There are 3 ways to turn a row about zero (a turn may also mirror it). The second row of each pair is the first, turned, with some noise.
In the rows, zero is written as 128.
Some pairs, each with its turn after it:
[ 97 153 119 126]
[139 124 163 122]	q_177

[154  65 132 103]
[ 78 114 179 137]	q_198

[121 138 139 103]
[115 143 114 148]	q_198

[ 79 157 157 182]
[149 150  68  82]	q_509

[142  71 168 133]
[ 83 109  74 116]	q_177

[134 156 114  73]
[160 140 181 144]	q_509

[108 160  62 179]
[183 171 156  84]	q_177

[ 90 181 200 141]
[148 196 109  62]	q_509

[138 133 118 155]
[126 102 116 117]	q_509

[144 167 132 136]
[150 111  98 141]	q_198

[142  95  98  99]
[115 110 146 173]	q_509

[124 117 161  95]
[106 154 135 164]	q_198

[124 138 124 132]
[132 132 138 126]	q_177

[125  76 192 101]
[101 164 183 177]	q_198

[115 124 124 136]
[128 125 133 111]	q_177

New pairs. What belongs after each?
[155 124 115 108]
[118 114 159 142]	q_509

[141 155 119 152]
[143 105 127  98]	q_509

[ 96 101 124 119]
[134  92 126 106]	q_177

[ 84 109 103 115]
[106 164 127  91]	q_198

[125 128 106 173]
[133  91  94 115]	q_509

[ 96  79 147 101]
[ 94 174 167 131]	q_198

[105 128 159 148]
[ 95 127 147 104]	q_177

[132 148  72 120]
[169  88 144 145]	q_509

[163 117 162  94]
[ 89 153 169 130]	q_509

[142 149 198 180]
[201 130 150 176]	q_198

[97 93 83 79]
[151 128 133 209]	q_509

[144 144 140 122]
[118 137 136 150]	q_177

[137 174 158 166]
[187 120 110 153]	q_198

[141 140 138 162]
[166 113 134 130]	q_198

[ 79 159 112 172]
[176 117  77 108]	q_509

[198 116 144 108]
[114 146  82 184]	q_177

[165 133 124 130]
[126  92 128 139]	q_198

[ 86 162 136 181]
[193 157 113 107]	q_198

[111 150 127 112]
[156 142 138 128]	q_509

[106 182 150 114]
[166 164 142  98]	q_509

[102  88  78 115]
[ 86 138 141  72]	q_198

[123 116 153 119]
[108 150 125 131]	q_509

[ 90  25 121  98]
[ 88 152  91 226]	q_509

[127  74 154 158]
[ 92 118  89  92]	q_177

[167 129 130 129]
[125  94 135 147]	q_198

[ 78 146 140 123]
[162 164 105 124]	q_509

[168 116  55 152]
[192 170  88 118]	q_177

[ 84  75  95 119]
[160  76 108  85]	q_177

[ 95 103 138 127]
[124 152  98 150]	q_509

[ 73 107  89 119]
[106 165 128  72]	q_198

[105 142 120 153]
[156 139 118 109]	q_198

[ 97 161 164 131]
[ 96 125 175 126]	q_177

[131 133 118 104]
[143 118 131 149]	q_177

[108 107 134 150]
[118 122 121  95]	q_177

[137  95 179 118]
[ 77 163 129 128]	q_509

[ 87  94 184 153]
[ 98 177  70 123]	q_509

[148  62 114 145]
[108 104 193 107]	q_198

[126  85 120  84]
[110 143 147 183]	q_509

[142 177 146 126]
[114 155 161 160]	q_177

[ 99  58 138  79]
[102 169 120 204]	q_509

[183 141  89  91]
[173 144 104 185]	q_177

[124 126 134 151]
[150 129 137 123]	q_198

